Every row belongs to one group in each of 5 separate groupings. Each group adds its own fixed numbers to the row, and there is some noise. The rows also spread widely along 15 directions, which tell nothing about the answers.
In the rows, 128 means zero.
Known rows, each followed by its group in each grouping:
[164 108 110 139 132  97 103 186 119 104 115  97 191 124 116  97  77 162
 143  46 180 175 178  98 104 151 173 107 147 111 119 109 122 119 145 138]
k_211 k_538 L k_727 gifim
[145 146 141 116 143 125 132 113 105 139 146 160 113 136 107 130 156 157
 115 168  86 126 105 156 131 136  65 143 136 113 133 151 138 136 150 127]
k_822 k_358 J k_542 Tisup
[133 108 159 157 119 166 114 121 121 132 171 146  95 149 145  90 119 144
 123  83 139 143  91  60 129 145  62 151 143 111 129 136 148 119 131 129]
k_338 k_538 J k_947 senop
[ 99 158 123 155 126 144  70 135 136 140 136 130 164 154 175 102  55  82
 159 112 199 110 157 108 140 130 186 118 142 160 118 141  93 148  96 133]
k_211 k_353 K k_542 Tisup
[125 196 169 195  88 143  85  82 146 185 105 143 106  96  64 154 144 103
  71 188  97 152  79 119 108 103 164 135  84 131 178 177  66 109 210 127]
k_759 k_395 K k_740 senop
[114 158 136 127 134 143 145 128 157 140 126 142 135  83 118 111 119 145
  85 129  87 148  79 120 137 128  79 130 162  85 141 164 119 114 169 149]
k_759 k_226 L k_947 gifim
[113 183 175 171 129 177 145 125 120 148 140 147  88 120 113 163 140 136
  96 127  72 111 122 106  92 111 146  80 139 120 117 158 126 112 182  92]
k_338 k_353 K k_727 fime
[111 164 130 140 118 134 103 126 164 101 136 155 137 162 152 106 109 109
 147 114 173 133 168 139 115 153 151 128 136 150 121 138 110 126 129 108]
k_822 k_226 J k_740 fime
[115 177 196 165 120 170  86 119 123 148 160 146  86 161 137 123 119 156
 134 116 101 116  99  99  90 154 134 121 119 139 122 145 108 153 152  98]
k_338 k_395 J k_947 senop
[136  88 102 132 123 142 124  99 114 127 120 153 101 117 117  90 124 134
 111 175 146 102  52 112 130  88  70 175 122 133 132 136 126 146  96 159]
k_338 k_450 L k_542 senop
[117 168 140 142 127 125 113 158 118 158 131  94 157 103 121 141  89 145
 110 106 122 139 107 117 115 125 163 115 140 110 126 128  85 138 157 150]
k_822 k_450 K k_727 senop
[131 179 125 143 117 114 126 142 123 179 156 120 125 127 132 173 150 112
 125 149  99 153  87 154 155 133  97 145 148  71 169 141 123 101 150 146]
k_822 k_358 J k_727 senop
[205 109 144 111  81  86  59 100 167 151 126 116 110 142 126 123 168 114
 118 102 158 142 118 151  85 136 153 137  70 114 146  98 106 117 127 119]
k_822 k_226 L k_727 senop
[133  81 175 124 140  97 104 105 144 123 135  75 119 130 112 136 123 132
 110  94 152 134 146 101 132 140 157 138  64 159 148 108 114 155 157 126]
k_338 k_353 L k_727 senop
[116 138  93 129  91 111 143 113 103 160 128 151 129 102 116 135 148 131
 136 200 104 136  94 136 153 116 105 128 131 115 127 104 131 113 113 143]
k_211 k_450 K k_542 senop
[154  60  85 108 174 128 163 143 101 113  92 116 153 119 149 108 104 124
 134 129 125  77 152  97 137 108 144 116 158 148 125 135 181 131  83 153]
k_211 k_538 K k_542 senop
[ 89 101 124 126 127 140 137 114 105  97 130 156 119 151 118  96 109 148
 139 150 161 115 138 114 124 123 121 135 128 181 104 110 126 149 113 116]
k_759 k_358 L k_740 Tisup
[152 171 146 101 110 128  65  99 147 156 134 179 133 135 132  82 147 115
 104 127 114 132 135 151 112 158 105 125 135 111 131 156 114 118 153 116]
k_822 k_353 J k_740 Tisup
[162 137 131 159 127 140 120 166  74 173 150 135 158 103 108 126 115 105
  91  70 129 170 154  61 133 143 124  98 184  75 145 163 147  67 176 149]
k_822 k_358 J k_740 Tisup
[115 126 147 142 147 123 186 110 188  93 138 125 136 110 121 127 141 131
 116 137 117 153 143 117 174 123  79 130 119 119 137 141 145 110 167 137]
k_211 k_358 J k_740 senop
[110 160 152 168 160 153 148 158  79 127 148 132 121 146 135 139 105 193
 183 141  73 115 136  90 127 156 131 114 155 145 116 134 152 159 134 111]
k_338 k_358 J k_947 senop
[166 128 180 137 125 151  77  92 143 169 164 137 102 132 149  88 127 117
 110 103 131 134  77  85 147 147  66 159 110  93 146 162 120 141 135 145]
k_211 k_353 J k_542 fime
[174 126 122 157 131 109  89 182 102 139 119  91 186  97 102  94  74 198
 140  72 147 168  96  85 112 126 143 141 127  97 128 123  98 141 144 173]
k_338 k_395 K k_727 senop
[140 173 150 118 111 104  91 123 107 193 167 108 115 125 145 154 142 158
 153 163  79 129  68 151 131 146 116 136 108  94 124 101  97 163 118 140]
k_338 k_450 K k_947 senop
[100 128 182 151 126 152 165 130 139 146 135  95  86 132 178 125 114 178
 156  99  80  99  81  56 138 127 139 122 122 140 119 108 141 155 117 127]
k_211 k_353 J k_740 senop
[105 144 122 123 151 122 119 145 131 116 144 129 137 168 147 141 114 119
 141 110 135 125 176 152 112 161 145 121 157 143 142 134 142 125 144 100]
k_822 k_358 L k_947 senop
[122 125 146  87 106 102  39  88 112 139 152 136 160 105  76  68 105 136
  78 149 188 161  99 146 143 156  73 182  91 128 123 124  62 167 152 169]
k_338 k_226 J k_947 senop
[157 134 162  42 141 111  50 107 107 166 201 135 134 160 169  98 139 115
 135 112 135 112 122 167 150 185  57 139 128  88 103 106 120 168  79 142]
k_822 k_353 J k_727 senop
[175 134 135 117  95  62  89 129  66 228 120  80  99 119  88 211 184 115
  75 151  93 152  71 158 110 126 155 153 100  75 198 119 108  97 180 149]
k_822 k_538 J k_727 Tisup
[121 152  92 142 119 123 137 137 155 104 115 151 193  68  92 111 109  92
 104 142 168 156 174 130 152  96 144  81 144 116 110 143 111  86 140 147]
k_822 k_353 L k_727 senop
[ 76 189 118 157 148 162 138 151  93 118 184 162 111 167 104 173 118 113
 105 163 160 146 111 179 111 116  69 155 179 101 117 151 102 114 162 128]
k_822 k_450 J k_727 senop
[143 165 144 172 124 147 127 139 139 163 116 133 100 130 133 148 130 130
 124 124  97 127  90 106 102 121 140 130 149 105 160 163 124 110 166 123]
k_211 k_226 L k_727 Tisup
[ 61 214 156 128 118 144 151 133 135 159 122 132 148  95 148 148 115 118
 133 155  58  97 157 114 153 147 192  52 161 146 112 132 119 128 147 110]
k_822 k_358 J k_740 senop
[113 194 174 184 106 128 113 138 125 162 159 135  99 152 100 176 150 128
 100 100 102 187 138 112  93 165 142 116 134 100 161 147 111  82 237  91]
k_338 k_450 J k_740 Tisup
[ 92 127 143  98 168 122 190 135  81 100 155 131 101 149 109 163 148 191
 152 169  68 114 150 151 115 152 103 102 141 141  83  90 161 156 139 103]
k_211 k_450 L k_740 senop
[139  87 118 217 170 158 168 113 208  59 134 152 116 179 163 121 110  71
 165 101 189 148 173  78 161 113  99 165 128 160 176 180 176  88 128 115]
k_211 k_395 K k_727 Tisup
[115  83 135 158 131 115 161 144  85 125  98 106 145  85  94  96  93 207
 135 100  95 159 118  30 146 145 138 136 120 153 148 114 149 129 159 143]
k_759 k_353 K k_727 fime
[207 131 123 131 105  90  53 142  96 138  98 131 118 175 117 136 160 157
 170 141 137 117 163 178  50 137 205 122  87 143 128  96 121 138 116  94]
k_211 k_353 J k_727 senop
[156 117  87 101 139  87 146 174 173  77 109 108 186 127 158  99 114 171
 167 100 151 124 164 167 125 120 147 109 136 120 100  97 135 131 102 137]
k_211 k_358 J k_542 senop

New rows, each followed by its group in each grouping:
[105 128 121  69 140  95 154  94 115 133 114 161  97 149 109 150 188 135
 108 180  57 113 161 184 117 158 106 118 139 142 146 121 170 108 169  86]
k_211 k_353 L k_740 Tisup
[129 104 131 136 114 105  90 129  90 139  98 122 115 165 113 130 130 137
 137 116 123 134 167 108  93 176 188 137 117 174 172 116 152 110 157  97]
k_211 k_395 J k_947 senop
[ 96 132 171 137 172 147 147 119 119 113 157 127  99 159 122 135 114 159
 114 123 106 124 110 121 137 154  70 173 136 141 148 158 135 156 172 121]
k_822 k_358 J k_727 fime
[133 160 135 181 143 140 153 121 133 132 129 154 149  84  79 143 136 115
 102 157  97 171 153  99 149 118 115 105 136 105 145 175 137  83 194 132]
k_759 k_353 K k_740 senop
[ 96 115 136 125 166 155 135 123  56 126 146 165 124 140 112 110 108 133
 120 154 125 116 143  91 147 146  90 140 162 152 118 149 152 139 130 133]
k_759 k_353 J k_740 Tisup
[133 212 104 128 132 138 124 163  86 162 147 160 161 113 137 148 124 134
 171 188  75 106 138 162 134 131 142  63 183  88  88 135 132 132 102 126]
k_211 k_358 L k_542 senop
[105 127 152 151 172 124 146 139 119 122 118 105 123 145 144 143  99 153
 150 117  90 113 161  90 121 158 172 121 133 176 148 141 145 153 157 108]
k_338 k_450 K k_947 Tisup
[156 119 136 155 102 143 119 106 128 139 145 162 124 130 120 111 149 108
 135 136 130 144 144  96 136 132 106 109 123 122 128 125 151  96 130 115]
k_211 k_358 K k_727 senop
[ 95 125 142 139 143 126 158 150  82 144 112  91 111 115 114 175 113 153
  94 130 116 106 116 113 109  93 179 116 130 152 127 128 117 138 149 136]
k_822 k_353 J k_947 Tisup
[162  43 165  47 160  68 151  78 119 119 159 103  86 130  75 148 205 158
  55 115  99 149 132 155 124 141  46 148  74 107 138  97 161 126 188 124]
k_338 k_353 L k_740 Tisup
[145 106 120 107 142 117 100 150 110 146 139 104 128 142 144 110 105 148
 123  98 147 124  89 125 108 135 113 162 143 104 133 117 115 146 119 153]
k_759 k_450 L k_740 senop
[101  90 110 101 162 105 142 166 137  83 126  95 172 126 164  77  63 179
 171  72 158 123 152  95 155 150 131 130 145 147 107  98 139 163  92 142]
k_338 k_353 L k_727 fime
[166 133 117 110 141 135 118 121 126 114  90 165 148 108 120  73 126 159
 130 144  92  98 143 126 102 128 135 104 141 139 107 153 140 139 127 121]
k_338 k_538 K k_740 fime
[ 91 114 107 122 152 151 153  96 114 105 183 167 117 142 114 139 138  77
 113 187 162 126 122 148 176 105  37 151 139 124 118 134 143 115 104 144]
k_338 k_395 K k_727 senop
[108 101 125 125 107 130  66  95  91 161 107 149  98 167 125  93 116 130
 116 137 135 116 108 114  98 157 129 180 125 172 168 133 131 134 144 113]
k_211 k_353 K k_947 senop
[162 121  77 128 100 114  83 134  81 160 116 146 133 142 120 138 133  86
 120 156 174 116 122 158  95 104 156 144 141 121 138 122 119 104  95 142]
k_822 k_226 K k_727 senop
[ 87 181 167 142 140 113 109 133 152 136 121 107 164 100 120 118  92 154
 135 124  96 146 143 107 158 167 156 117 118 142 148 145  96 151 183 128]
k_338 k_353 J k_727 senop
[108 115 162  67 104  92 114  84  96 170 132 112 115  75  87 124 159 154
  75 177  78 124  83 134 148 144 102 129  86 131 124  96 108 153 151 151]
k_338 k_450 J k_947 senop
[178 119 136 180 159 124 134 123 137 137  47 106 144  84 109 128 112 134
 135 162  81  99 141  78 113 102 219 116  98 174 167 171 129 141 147 139]
k_759 k_450 K k_740 senop
[116  58 117 100 150  99 157 154 122  64 129 101 108 172 107 125 119 212
 109  69 162 142 122 149  68 125 105 167 119 154 119  83 143 138 150 119]
k_822 k_395 L k_947 senop
[ 77 111 125 107 140 107 142 107 101 169 141 110  93 132 140 157 133 114
 108 157  94 119  83 117 160 150  95 166 140 131 178 128 144 130 143 137]
k_338 k_450 L k_947 Tisup
[109 125 122 173 132 117 132 142 108 111 163 132 116 188 144 155 124 126
 188 140 164 150 154 119 149 147 125 150 125 152 144 111 143 126 117 108]
k_338 k_358 J k_727 Tisup
[170 152 148 118 152  86  84 158 151 113 130 107 203 123 157  83  91 170
 198  86 121 158 193 111 146 202 168  98 121 127 111 111 118 162 115 134]
k_759 k_450 J k_740 gifim
[ 91  90  95 109 163 130 115 146 103  99 101 123 160 131  90 106  76 101
  52 101 193 131 149 135 108 121 131 155 172 146 152 160 115 115 170 145]
k_759 k_538 L k_727 gifim
[ 88 126 209 108 172 142 136 125 139  90 148 110 161 109 126  72  77 194
 132  75  89 122 177  61 158 192 118  93 121 172  96 127 131 186 168 119]
k_338 k_358 J k_727 senop
[ 91  83 127 121 165 108 152 153 131  86  90  92 169 130 141 106  74 145
 134  86 149 112 195  85 143 147 194 112 135 198 141 127 143 145 139 125]
k_759 k_358 J k_542 Tisup
[ 57 172 160  61 135 114  91 137 139 138 159 118 133 153 128 117 104 143
  68  66 118 143 140 163  92 197 119 121 163 115 128 122  94 134 213  98]
k_338 k_450 L k_740 fime
[114  53 140 133 171  97 162 125 131 119  77  48 146 106 145 128  91 132
 140 123 124  94 147  57 177 123 195 145  92 195 174 123 147 161 115 163]
k_759 k_358 J k_740 senop
[109 141 137 147  91  98 131 125 133 108 121 124 116 131 101 129 131 200
 145 155 141 151  96 139 111 116 140 148  83 156 113  92  91 156 150 123]
k_338 k_226 J k_542 Tisup
[141 151 113 192 149 126 144 158 177  99 117  93  94 173 155 203 134 107
 138 132 179 110 126 183  82  56 194 145 106 131 147 147 106 118 132 113]
k_338 k_353 J k_947 fime
[127 118  88 114 141 136 162 137  77 126 101 160 116 133 127 140 147 118
 127 178 116  83 149 148 113  91 143 107 163 140 111 132 162 108 104 124]
k_211 k_353 J k_740 Tisup
[101 130 165 118 145 117 116 107  94 150 149 125 117 136 101 147 130 127
 115 141  87 139 154 108 141 183 124 120 124 144 152 131 145 129 174 112]
k_211 k_395 L k_947 senop
[147 111 102 155 107 117 108 117  88 159 105 152 121 131 125 127 139 122
 150 164 121 131 133 107 121 126 158 135 124 152 155 127 150 107 112 120]
k_759 k_353 K k_947 Tisup
[ 84 163 174 153  72 120  94  49 102 187 136 147  66 136  70 168 174 124
  98 229  86 150  78 144 132 147 115 159  73 155 173 127  94 138 190 101]
k_211 k_358 L k_947 gifim
[ 91 155 138 122 146 120  99 143 167 113 115 122 148 147 149 101  84 136
 139  82 125 130 151 123 122 177 159 130 145 149 158 147 118 134 162 106]
k_338 k_395 L k_727 fime
[104  63 114 111 146 112 141 114 121 115  86 107 143  91  90  94  96 137
  50 102 148 134 119  88 131 123 116 173 128 155 171 154 132 118 183 160]
k_338 k_226 K k_947 fime
[ 81 195 112 143 112 140 118 159 103 150 133 153  89 179 147 151 124 153
 146 132  97 123 101 154  72 150 145 134 184 118 140 129 120 115 158  86]
k_338 k_450 L k_740 fime
[119 117 147 167  90 152 101  97  78 160 151 145  87 121 101 132 131 125
 120 163 145 125  93  78 123 106 130 128  98 146 119 113 119 132 116 127]
k_338 k_353 L k_947 senop
[123 106 133 142 133 110 150 108 176 135  73 108 120 110 160 107 129 128
 138 120  79 107 135  72 155 137 167 138 116 161 187 147 163 114 143 127]
k_338 k_353 J k_740 senop
[ 94 118  97 111 146 146 194 146 128  90 127 147 115 118 115 126 126 169
 105 141 115 111  83 147 117  85  73 132 169 117 104 121 145 118 121 140]
k_822 k_395 L k_727 senop
[140 125 143 143 133 135 139 131 168 124 178 106 103 159 129 179 148  97
  70  93 179 154  94 173 109  79  83 154 121  76 139 132 102  99 160 134]
k_759 k_358 K k_727 gifim
[131 111 113 128 110 134 114 151 114 142 155 121 152 107 135 101  98 117
 109  78 169 139 118  86 141 122 118 107 155  93 116 120 127 106 118 150]
k_338 k_358 L k_542 fime
[146 106 143 129 163 153  69 104  89 143 130 160 127 154 123  95 105  74
 101 130 157 110 153 101 125 163 116 159 148 155 164 188 139 131 136 136]
k_759 k_226 J k_947 Tisup
[ 97 130 111 111  93 112 117 144  92 143 119 131 145 119 125  94 106 184
 152 133 117 130 119 114 122 153 141 115 146 143 112  86 127 139 121 127]
k_211 k_358 L k_947 senop
[125 101 121 158 156 114 140 152 154  79 143  82 140 163 141 141  94 156
 158 100 197 132 133 140 121  98 140 161 101 150 121 105 109 158 119 136]
k_338 k_358 K k_727 senop
[ 98 107 161 127 106 116  88  96 116 160 136  88 143  87 110 101  82 117
  94 121 175 136 100  67 164 123 148 139  82 151 128 112  76 161 129 171]
k_822 k_353 L k_740 senop
[173 131 153 114 156  97  98 133 136 134 113  90 164  90 103 122 116 148
 121 121 110 127 148 120 125 132 172 100  93 122 125 132 106 152 147 148]
k_338 k_395 L k_740 senop
[113 142  93  87 131 119 132 110 185  83 139 179 144 142 153  80 144 128
 143 166 135 123 133 189 147 138  57 140 149 121 111 127 141 126 103 120]
k_338 k_538 J k_947 senop
[ 64 124 149 133  90 122 130 110 130 147 152 107 108 128 146 142 122 112
 122 135 146 129 108  99 163 128 147 121 105 152 130  90 112 129 117 128]
k_759 k_353 J k_542 senop
[160 140 143 175  87 143 146  91 113 121 167 165  91 101  75 154 181 135
 127 215 151 149  80 136 133  65  80 122  70 111  79 102  99 128 103 144]
k_822 k_450 J k_727 senop
[ 97 121  94 156 105  85 141 156  91 156 135  81 135 119 107 187 113 117
 116 129 160 166 118 115 137 118 167 137 130 118 158  95 115  99 148 150]
k_822 k_450 L k_542 senop
[132 168 116 171 126 126 149 167 121 134 126 135 124 119 116 141 129 186
 157 129  84 154 107 115 110 126 124 119 152  96 136 130 138 109 157 117]
k_338 k_353 L k_727 senop
[194 128 149 111 108 107  94 132 104 164 183 116  85 163 137 167 185 128
 132 109 128 137 104 153  98 130 115 124 104  68 119  91 131 109 111 121]
k_338 k_395 J k_740 fime
[138 153  82 140 151 130 116 139 163 106 107 150 151 130 132 123 113 101
 128 164 163 122 121 186 125  88 119 151 150 112 140 165 110 121 114 143]
k_759 k_353 L k_727 gifim
[118 144 172 167  90 151  92  71 189 147 111 133 121  83  92  96 126  88
  56 146 153 136  74  97 148  95 115 154  80 137 168 177  71 121 185 150]
k_338 k_358 J k_727 senop
[134 131 126 177 127 134 171 145 109 146 124 110  93 116 108 181 141 142
 122 154 109 132  81 103 114  86 141 134 128 108 145 129 132 110 142 142]
k_759 k_226 L k_740 senop
[141 152 143 157 183 123 169 163 144  74 109 111 173 124 139 150  99 153
 201 127 103 113 237 106 129 136 228  38 127 168  85 123 149 152 112 103]
k_211 k_395 L k_740 gifim
[141  99 131 125 124 104 104  87 119 137 153 118 130 103  68 149 147  61
  54 166 209 160 110 146 163  91  81 173  82 111 151 145  89 114 156 177]
k_338 k_226 J k_727 Tisup
[125 100 138 125 131 135 117 120  66 139 167 123  85 184 158 162 135 108
 160 141 159  84 153 118 104 118 170 105 109 170  85  79 139 154  70 106]
k_338 k_450 K k_740 Tisup
[116  69 163 116 198 145 167 108  79  84 144 113 116 138 107 138 108 148
 126 153 135  89 167 105 135 121 115 122 109 184  84 119 146 188 112 133]
k_211 k_450 K k_727 gifim
[146 171 111 143 171 144 156 157 196 101 142 132 187 117 199 100  89 129
 193 117 119 107 156 131 166 118 123  94 168 109  98 151 141 141  76 142]
k_822 k_358 K k_947 senop
[152 170 141 161 108 136 119 139 107 132 174 145 108 127  75 173 157 144
  89 168 175 164  77 185  89  67  96 127 108  78  84 121  72 123 149 140]
k_759 k_538 J k_947 Tisup
[ 86  96  91  82  97 107 110 148  91 146 127 109 164 101 114 106  95 105
  71  91 174 142 125 109 137 127 133 113 168 111 124  96 118  97 132 153]
k_338 k_538 L k_727 gifim
[168 163 145 135 108 131 110  97 134 169 146 144 112 120 137 153 162  84
 136 170 117 116 126 140 134 116 143  99 108 103 116 132 120 119 109 129]
k_211 k_226 K k_740 fime
[159 114 136 120 138 104  92 109 138 133 130 127 148 128 140 106 120 104
 162 139 143 130 157 115 153 154 137 124 106 139 132 123 128 148 104 136]
k_211 k_450 L k_727 Tisup
[ 92 161 138 140 103 138 112 141  43 166 180 113 105 151 118 199 128 112
 129 180 167 108 110 156 116  95 165 109 121 136  87  89  88 150  94 134]
k_822 k_358 J k_947 senop
[156  65 158 132 151  86 141 111 115 122 105  82 124 127 139 129 122 168
 173 113  91 122 172  63 139 171 183 126  71 192 148  99 164 165 118 118]
k_822 k_450 K k_947 fime
[119  71  70  87 148  88 148 166  77  87 136 128 133 168 103 123 131 191
 123 112 161 149 131 173  95 130  76 170 159 125 125  91 153 119 141 127]
k_338 k_358 L k_947 Tisup
